The rows are grouped in 4 different ways at once. Each group adds its own fixed numbers to the row, and there is some noise. The rows also spread widely along 15 directions, which tell nothing about the answers.
In the rows, zero is written as 128.
Known rows, each followed by its group in each grouping:
[135 132 117 123 106 151 105 155 149  71 125 130 125 111 155 137 197 121
 139 117 140 151 141  92 109  66 149 118 146 115 129] -> (1) Rinul mida q_594
[139  98 120 115 106 104 165 145 102 114 175 149 107 127 167  86  56 123
  91 118  95 166 119 138 117 166 135 103 104 144 102] -> (2) Zak Gove q_228
[ 98  76 136 118  92 103 164 136 130 128 119 149 168 132 175 121 126  91
 168 104 126 150 158 169 167 139 147 144 125 112 141] -> (1) Rinul tamin q_950
[113 111 127 150 139  86  99 108 131 172 110 121 150 161 145 184 182  85
 151 123 121 152 149 177 107 138  82 117 135 142 145] -> (3) sevum Sof q_57
[105 126 121 124 119 105 142  74 102 133 119  91 135 131 110 146 101 116
 124  91 179  96 115 201 115 123  90 115 117 118 125] -> (0) Zak mida q_37
[119 125 150 124 112 117  83 114 125 130 132 137 150 112  89  99 196 137
 177 143 146 145 190 124 139 108 112 125 120 122 131] -> (3) sevum mogik q_594
[134 137  97 139 165 111  66 121 124 173 158 116 149 136  90 118 140 116
 126 129  83 131 124 115  87 166  80 111 169 133 152] -> (2) Rinul tamin q_950
[146 147 127 136 165 115 132 148 174 156 128  86 152 135  78 146 165 130
 123 146 103 116  99 124  95 152 115 135 139 136 144] -> (0) sevum mogik q_327
[160 134 156 153 157 115 117 128 191 133 138  70  94 117  89 120 142 163
 120 156 108 145 116  51 127 115 124 143 123 147 114] -> (3) Rinul Gove q_37
[136  97 138 122  94  81 224 139 161 145 136 133 169 129 165 179 123 140
 119 115 127 122 132 181 168 169 154 154 113 170 152] -> (0) Rinul Sof q_57
[141 120 114 135 133  90 144 124 105 155 210 145 113 117 127 109  85 145
  95 155 115 157 142  88 104 160  80 101 109 170 111] -> (1) sevum Gove q_327
[126 139 122 125  89 102 132 100 121 140 128 120 161 129  71  80 101 167
 109  94  93 145 142 191 153 144 137 147  63 135 137] -> (2) sevum mogik q_228
[139 127 113  84 110  78 123 120 104 133 188 114 120 108 139 110 102 151
 105 130 136 143 128 149  85 132  96 112 113 136 110] -> (2) sevum mida q_594
[126 105 128 146 134 169 142 151 168 106  92 108 143  89 107  90 105  94
 141  91 143  77  82 165 114 153 167 131 153 125 150] -> (0) sevum mogik q_228
[119 121 136 160 165 143 172 129 107 128  99 112 102 181 129 149  89  66
 104 121 103 119  84 136 123 171 125 119 137 109 122] -> (2) Zak mogik q_228
[110 126 112 144 142 138 137 157 100 118 114 157 105 198 163 135 135  62
 106 130  89 164 118 117 101 120 105 123 137 103 140] -> (2) sevum Gove q_594
[138 138 164  82 136 126 126 136 126 113 142 154 109  89 140 110 134 165
 120 171 172  68 145 111 132 186 157 132 185 146 134] -> (3) Rinul Gove q_228
[ 94 164 100 128 140 179  90 132 118 105  78 163 142 145 115 129 174 105
 124 112 144  74 126 134 129 135 141 131 187 107 174] -> (1) Zak mida q_228
[ 97 147 126 121 129 136 179 137 115  95 110 108 106 147 118 134  79 113
 122 117  99 128  98 112 164 120 152 161 110  96 110] -> (1) sevum mogik q_594
[132 148 135 132 119 108 179 104 114 107 122 113 106 168 141 174 115 110
  80 117 113 146 114 141 132 151 116 128 133 152 128] -> (0) sevum mogik q_228
[132 136 124 124 113 160 124 139 128  76  90  97 124 118 127 139 147 112
 140  83 104 131 112 163 127 122 169 130 149 103 120] -> (2) Rinul Sof q_594
[119 149 111 121 149 108  89 108 145 141 138 119 138  86 114 167 143 162
 120 127 140 131 132 125 128 122 117 137 111 149 107] -> (1) sevum Gove q_327
[128 111 159 122 112 127 117 155 118 101 119 166 130 149 151 101 179 136
 130 149 120 162 163 136 132  78 165 127  56  90 101] -> (2) Rinul mida q_950
[152 101 113 122 105 109 161 172 155 125 185 146 169  98 160 136 166 128
 134 124 123 136 150  97 123 135 124 118 158 161 156] -> (2) Rinul mida q_37
[147 150 145  86 159  82 114 144 153 140 145  99  66 151 139  94 128 150
  81 185 124 142  90  90  68 134 104 136 128 128 111] -> (0) sevum mogik q_37
[136 126 145 138 139 123 165 111 150 122 159  97 108 101 121 160 134 127
 123 145 200  89 115  74 132 101 112 122 129 136 132] -> (1) Rinul tamin q_228
[112 130 109 131  91 145 179 121  71  89 107 174 128 155 142 114  65 111
  89  72  94 111 124 199 145 189 155 130 155 139 145] -> (0) Rinul Gove q_57
[146 116 119 124 100 109 170 159 157 125 199 147 143  93 112 102 120 164
 103 141 155 132 129  99 118  77 128 127  58 159 133] -> (0) sevum Gove q_594
[133 124 133 156 135 115  95 110 117 125 140 140  85 159 139 114 146 109
 119 149 120 189 161  68 126 117  83 111 133 137 121] -> (0) Rinul mogik q_594
[128 125 118 125  99 112 134 104 111  91 149  67  98 129 120  99 121 101
 132  90 120 157 119 127  99  86  91 110 132 105 119] -> (2) sevum mida q_37
[136 123 151 167 149 171 127 134 121  79 104 149 102 145 147 157 175  85
 120 130 132 132 133 115 108 115 136  91 143 130 107] -> (0) sevum mida q_950
[153 117 169 142 127 136 150 103 133  91 138  90  81  91 116 119 108 153
 121 122 153 135 124 112 139 132 138 110 104 140  71] -> (2) Zak tamin q_37
[122 126 175 108 128 125 157 159 134 105 102 123 126 171 137 101 189 101
 162 169  95 143 153 132 136 159 141 133 170  98 133] -> (0) sevum mida q_37
[114 124  69 106  99  98 111 144 160 142 158 149 205  86 136 153 144 132
 128  76 128 117 134 166 131 127 126 136 136 160 178] -> (0) Rinul tamin q_228
[ 92 135 148 125 143 126 168 118  91 134 135 176 142 127 127 171 151 120
 148 152 151  79 167 124 189 174 123 145 163 132 145] -> (2) sevum Gove q_57
[129 120 139 117 171 122  82 154 175 128 150 110 116  78 124 106 163 136
 156 166 139 123 124  82 103 118 127 122 134 119 105] -> (0) sevum mida q_327
[137 128 103 104 135  94 119 144 165 121 175 108  81 108 150 108 100 147
  92 134 113 167  99  63 101 105 112 131 126 140 115] -> (0) Zak Gove q_327
[104 176  95 116 182 141  71 144 117 139 127 152 105 151 104 122 133 128
  92 149  99 103 100  74 116 143 117 135 150 110 141] -> (2) Zak mogik q_228

New rows, each followed by its group in each grouping:
[121 138 114 139 123 153  95 121 134 112  81 161 118 137 151 117 149 122
 111 104 119 139 140 123 137 172 134 134 189 156 147] -> (1) Zak mogik q_37
[108 101 135 153 140 131 181 108 103 131 144 153 125 121 136 163  90  97
 122 120 175  91 125 121 154 153 110 109 135 147 124] -> (0) Zak mogik q_950
[140 131 129 159 139 144 134 151 167 124 119 109 129 125  80 100 134 134
 121 120  96 134 111 102 118 113 143 135  99 133 129] -> (3) sevum mogik q_327
[120  73  71 180 126 109  86 125 160 174 146 117 179  92 118 106  82  96
 133  63 118 147 109 174 102 104 103 115  71 141 148] -> (2) Rinul Gove q_228
[ 94 121 131 128 145 109  64 110 147 147  95 133 106 117 146 117 128 138
 140 125 144 129 144 130 152 120 124 154 123 124 124] -> (3) Rinul Sof q_37
[100  97 101 158 147  97 160 121 101 178 167 168 138 145 148 158  66 100
 112 126 123 144 137 117 156 160  83 126 108 152 130] -> (2) Zak Gove q_594
[179 117 150 178 135 137 124 115 121 119 145  98 122 146 102 133 201  88
 134 131 116 172 154 125  68 149  79  68 157 152 125] -> (2) sevum tamin q_327
[123  99 119 135 140  99 148 149 123 158 171 189 117 127 177 137 117 123
 103 151 144 136 138  83 134 144 108 122 108 155 127] -> (2) Zak mogik q_57
[114  87 133 103 109  76 138 106 123 159 150 180 117 108 178  96  57 155
  96 128 162 136 147 156 154 178 126 138 105 168 118] -> (0) Zak mogik q_950
[ 89 128 114 123 112 105 194 128  96 111 150 110 110 155 117 106  66  88
 126 107  99 138 110 113 156 113 101 141 110 103 128] -> (0) sevum mogik q_37
[131 133 128 163 170 126  99 120 115 178 137 114 152 136  71 133 131 126
 137 156 128 108 125 147 101 147  96 105  94 124 119] -> (1) Rinul Sof q_594
[134 134 117 141 134 109 151 146 161 111 180 111 109 108 138 168 141 135
 122 137 101 158 127  36 155  96 114 125 124 155 117] -> (0) Rinul Sof q_37
[145 170 103 133 134 113  51  83 152 150 118 102 157 108  83 151 162 171
 108 107 113 133 137 154 114 157 113 130 145 166 144] -> (1) Rinul tamin q_228
[116 162 126  98 130 137  94 139 116 117 131 195  97 134 142  88 172 156
 101 168 148 121 164  67 132 144 121 144 171 135 153] -> (1) sevum mogik q_327
[127  87 130 155 131  95 124 127 157 159 173 136 141  90 130 120 120 135
 134 138 145 155 147 107 142 105 109 124  59 152 119] -> (2) sevum Gove q_228
[148 113 121 125 139 112 154 142 159 137 177 118  84 102 129  74  76 136
  90 145 145 118  93  72  93 151 105 124 146 157 136] -> (0) sevum mogik q_327
[149 120 130 115 103  99 124 141 140 157 165 139 147 125 101  53 140 176
 126 154  95 167 162 132 121 168 128 121 101 148 134] -> (1) Zak Sof q_327
[130  74 141 138  84 126 168 114 120 119 138 114 128 128 129  73 148  68
 159 105 186 116 142 137 105 105  98 111 160 110 173] -> (2) sevum mogik q_950
[113 128 117 107 148 106  63 118 119 118 135 114 121 111 138 141 153 114
 155 119  99 174 144 133 114 142 108 103 148 117  89] -> (0) Zak tamin q_327
[142 109 114 151 142 129 157 125 129 107 134 102  81 124 165 150  71  99
  86  95 125 138  85 117  99 139 120 116 147 138 108] -> (2) Rinul Gove q_327
[136 112 123 133 133 149 175 179 167 108 100 138 109 141 172 121  86 125
  80 112 127 109  72 133 114 120 180 157 107 119 134] -> (2) Rinul mida q_594
[111 106 100 142 100 128 151  94 110 131 121 111 172 100 101 134  87 114
 134  51 163  85 124 212 122 144 117 112 134 140 146] -> (3) Zak mida q_327
[ 97 126  92 138 114 140 111 155 108 112 105 174 128 180 161  90 133  76
 117 103  61 184 140 135 115 130 122 130 144 112 149] -> (1) sevum Gove q_327
[142 140 124  98 108 110 166 178 148 115 161 118 179 118 122 132 174 146
 131 139 104 128 125 138 102 118 147 126 109 129 132] -> (1) sevum mida q_37
[120 146  80 126 164 134 120 154 133 114 145  99 135 103 133 176 110 104
 115  92  82 119  78 122  92 137 124 118 159 126 112] -> (2) sevum mida q_327
[125  86 146 143  81 129 156 116 159  94  84  99 105 132 146  68 115 116
 145  81 129 164 140 152 159 103 158 156 116  95 138] -> (2) Rinul mida q_327
[142 133  94 142 101 145 140 155  90 106 159 184 130 160 132  81 119 111
  70 109 117 128 125 136  73 124 105  93 129 146 160] -> (0) Rinul Gove q_37
[130  99 147 136 120 128 203 142  64  96 152 135 125 153 141 128  80  77
 130 127 113 135 128 167 117 168 126  88 124 113  97] -> (0) Rinul Gove q_594
[122 145 119 165 133 139 189 117 108 130 151 115 160 131  60 158 111 130
 128 114  99 103 134 131 169 152 119 122 111 140 137] -> (0) Rinul Sof q_327
[144 164 122 120 168 106  50 122 165 175 136 138 139 117  95 126 165 187
 100 170 130 120 135 127  95 154 108 136 124 164 135] -> (0) sevum mida q_594
[145 108 103 153  99 112 159 148 183 138 150 139 145 123 128 103 107 151
  88  96 111 145 112 123 126 105 139 145  79 168 159] -> (0) Rinul tamin q_57
[126 113 140 147 139 172 119 145 111  99 132 139 153  67 111 125 157 109
 172 112 136  92 144 153 131 162 147  94 152 134 108] -> (2) sevum Sof q_37
[106 170 101 130 103 141 153 117 123 102 115 150 133 144 119 161 163 134
 111 105 111 119 145 101 172 124 129 162 176 147 177] -> (1) sevum Gove q_57
[ 93 130 125 128 151 104 145 147  94 136 132 161 167 180 151 192 164  83
 139 148  87 149 152 151 144 148 118 108 111 111 117] -> (0) Zak mida q_228
[114 124 123 126 115 130 182 159 153 132 124 121 150 132 120 106 120 124
 137 124 113 103 116 123 158 147 150 158 143 121 165] -> (1) Rinul Sof q_37
[ 95 158  93 118 145 148  79 107  96 104  95 125 111 129 106 129 119 111
 110  88 141 105 100 157 105 110 118 122 136  97 121] -> (0) Zak mogik q_327
[128 119 136 134 144 114 151 149 118 132 158 147  71 165 163  86  78 114
  97 171  96 168 125  68 118 152 111 124 124 132 110] -> (1) sevum mida q_594
[131 127 108 162 117 104 149  90 109 147 187 135 118 124 100 138  88 148
  97 121 139 144 153  81 158 114  77 127  98 165 138] -> (2) Rinul Gove q_594
[140 134 148 132 139  88 164 114 133 175 152 123 158 161 104 167 160 137
 107 164 143 122 137 144 111 143  97 126  98 151 140] -> (1) sevum tamin q_950
[ 97  90 134 163 147 138 163 164 175 152 101 130 169 127 127 136 126  87
 177 130 110 127 126 126 173 146 150 163 126 117 146] -> (1) sevum Gove q_594
[113 114 118 166 159 158 143 159 113 150 113 119 185 152  82 127 166  45
 171 125 122  85 109 158  85 150  99 100 157 101 160] -> (1) sevum mogik q_37
[157 133 170 139 110 141 225 158 127 111 118 136 159 174 109 144 193 117
 120 149 115 115 143 152 133 162 145 129 140 138 157] -> (2) sevum Gove q_37
[155 118 134 111 117 105 165 142 138  98 171  98 137  88 139 150 107 133
 107 111 128 136  99 170  88 131 144  96  89 153  89] -> (0) sevum tamin q_228
[156 102 154 170  98 114 160  94 156 137 155 124 119 105  88  83  98 177
 113 130 158 149 162 110 163 119 120 135  69 171 127] -> (0) Rinul Gove q_594
[101 134 134 158 100 152 158  80  94 103  94 122 135 148  93 157 175  97
 163  92 145 109 164 145 189 123 117 131 156 112 159] -> (2) Zak Sof q_57
[162 148 145 141 120 126 122 129 146 125 166 126 155 116  69 140 196 171
 138 148 109 155 174  86 138 127 123 108 117 166 127] -> (3) Zak tamin q_594
[138 107 110 146 123 114  77 109 135 139 142 147 100 121 149  86 124 122
 105 117 137 162 147 113  97 142  88 110 160 160 145] -> (0) Rinul Gove q_327
[123 122 154 169 168 158 141 131 113 127 146 142 138 106  77 149 153 115
 160 155 149  92 154  83 148 145 118  97 138 134 114] -> (3) Zak Gove q_327
[122 143 143 147 155 107 157 134 120 161 160 145 133 173  85 137 133 146
 106 185 129 133 140  94 140 101 101 125  44 120 115] -> (0) Zak mida q_594
[147 113 100 110 120 111 133 180 122 122 200 159 174  98 157 143 178 121
 134 132 121 133 149 105  87 128 115  90 147 140 138] -> (2) Rinul mida q_327
[151 112 127 130 111 154 119 169 121  81 131 135 137 140 149 129 210  69
 148 122 142 135 137 120  57  92 121  85 181 114 153] -> (3) Rinul Gove q_594
[123 116 152 130 153 125 105 130 125 134 102 149 107 163 161 108 147  95
 133 161 108 144 148 134 121 208 123 110 189 133 131] -> (0) Zak mida q_228
[103 117 138 168 158 125 115 145 118 147 120 177 152 158 131 164 195  96
 151 155 112 151 164 120 147 103 113 126  79 112 125] -> (2) sevum Gove q_57
[109 107 116  96 141 102 165 175 124 138 193 165 137  96 170 116  74 132
 126 158 116 113 123  87 145 177 141 120 132 140 113] -> (1) Zak mida q_228
[137 127 109  87 101  88 184 149 140 111 191  76 134 100 130 158 125 134
 120 109 151 113  91 123  92  80 114 112 111 133 125] -> (3) Zak Sof q_37
[122 125 118 143 109 129 129  98 124 140 116 155 159 102 100 120  83 167
 107  93 161  98 143 194 157 151 136 145  96 160 139] -> (0) Rinul Gove q_594
[120 188  78 136 171 165  48 134 116 110 128 104 130 124  50 119 126 137
 113 109  67 120  90 117  87 113 119 107 131 107 115] -> (0) Zak mida q_594
[122  92 128 107 100 105 172 151  98  93 152 119 136 138 187 141 137  68
 144 121 148 140 127 153  93  99 124  92 122  92 117] -> (1) Rinul mida q_228
[134 129 116 141 107 112  96 124 134 121 172 101 160 101  67 101 182 132
 175 115  78 181 176  98 129 103 101 108 127 135 132] -> (3) sevum Gove q_327
[127 158 132 107 140 128  94 160 141 129 110 110 187 118  72 119 186 153
 150 130  70 128 128 182 116 135 159 141  95 100 117] -> (2) sevum Gove q_37
[136 121 140 125 136 133 123 132 151 132 139 104 149  81  79 103 133 138
 150 125 138  82 120 128 116 156 140 127 157 140 138] -> (3) sevum mogik q_950
[126 135 127 109 116 137 192 151  93  79 162 117 118 125 117 113 114  99
 126 123 115 115 118 122 112 139 129 106 159 113 124] -> (0) sevum Gove q_327
[129 153  89 115 109 121 136 154 125 105 154 151 149 127 129 151 133 134
  97 103  87 154 124 124 121 121 128 127 123 155 137] -> (0) sevum mogik q_594
[158 147 143 105  97 111 156 115 140  89 143  57  84 141  97  93 116 151
 113 120  96 160 117 102 113 121 130 126 149 126 121] -> (3) Zak mida q_594
[129 167 105 148 123 129 173 135 138 138 128 134 136 175 101 163 156 132
  88 130  97 118 114 109 134 125 119 147 125 151 173] -> (1) sevum Sof q_57
[113 148 108 103  84 123 127 128 149  83 126  83 118 119  99  79 119 147
 132  95  91 153 117 108 153  71 160 163 109  90 140] -> (1) Rinul Gove q_228
[130 131 163 129 156 111 197 149 160 132 109 119  99 175 156 176 134 113
 111 173 105 136 113 106 152 173 139 155 146 142 131] -> (0) sevum Sof q_594
[114 135 114 145 158 118  75 121 148 143 110 104 115 141 121 128 129 110
 121 130  97 161 108 127 106 118 113 131 108 119 116] -> (1) sevum Gove q_228
[159 125 134 152 151 141  93 122 162 136 133 134 130  96 127 152 183 135
 119 139 158 115 138 103 110 165 121 107 178 175 146] -> (2) Zak Gove q_228
[149  96 170 124 124 149 167 183 132 101 136 134 179 103 127 139 200 100
 173 143 155 110 140 175  95 126 161  99 110 109 111] -> (2) sevum tamin q_594
[107 138 120 138 173  80  73  79 151 179 114  96  82 138 139 167 106 130
 109 133 117 153 124 114 129 160  76 146 150 156 121] -> (3) sevum Sof q_327
[131 143  77 124 128 118 130 147 126 142 146 123 179 116  98 145 102 144
  93  88  92 127  91 174  90 138 132 118  84 141 121] -> (1) Zak mogik q_327
[122 117 114 172 160 150 161 132 137 131 106  95 131 141 104 149 105  67
 118  96 138  96  73 156  91 133 109 115 134 121 138] -> (0) sevum mogik q_327
[119 116 131 136 158 130 107 151 173 165  73 137 175 136 138 140 174  93
 151 139 121 106 121 166 120 201 142 147 183 139 169] -> (1) sevum mogik q_228
[113 119 136 118 147 159 103 138 134  87 133 150  88  79 147 101 126 116
 139 141 170  99 125  76 135 132 148 114 173 123 118] -> (0) Zak Gove q_228
[ 95 128 124 124 124 120 118  96  86 101 140 116  94 124 128 113 122  85
 148 113 148 133 141 109 131 115  79 110 165 113 123] -> (0) sevum mogik q_37
[135 125 162 119 105 103 157 100 146 126 138  58 146 106  76 105 166 144
 184 138 124 137 167 132 157 154 120 137 160 119 133] -> (1) sevum mida q_327
[117 141 114 143 110 122 105  88 147 112  85  91 124 141 120 164 169 111
 131  71 111 155 128 160 137 104 115 151 147 125 148] -> (2) sevum tamin q_57
[122 133 131 143 135 128 219 141 136 115 166 127 102 129 110 137  90 123
 101 139 133 107 110  56 159 127 119 139 122 144 134] -> (0) sevum mogik q_327
[112 157 122 128 170 137 105 133  96 130 166 138 129 112  83 128 134 144
 130 155 116 100 135  84 136 133 111 109 118 113 101] -> (2) Zak mida q_37
[129 117 118 155 150 135 123 118 122 132 178 129 108  96 101 111  98 129
 117 142 182 104 119  84 103 102  89  90 104 139 111] -> (0) Zak mida q_594
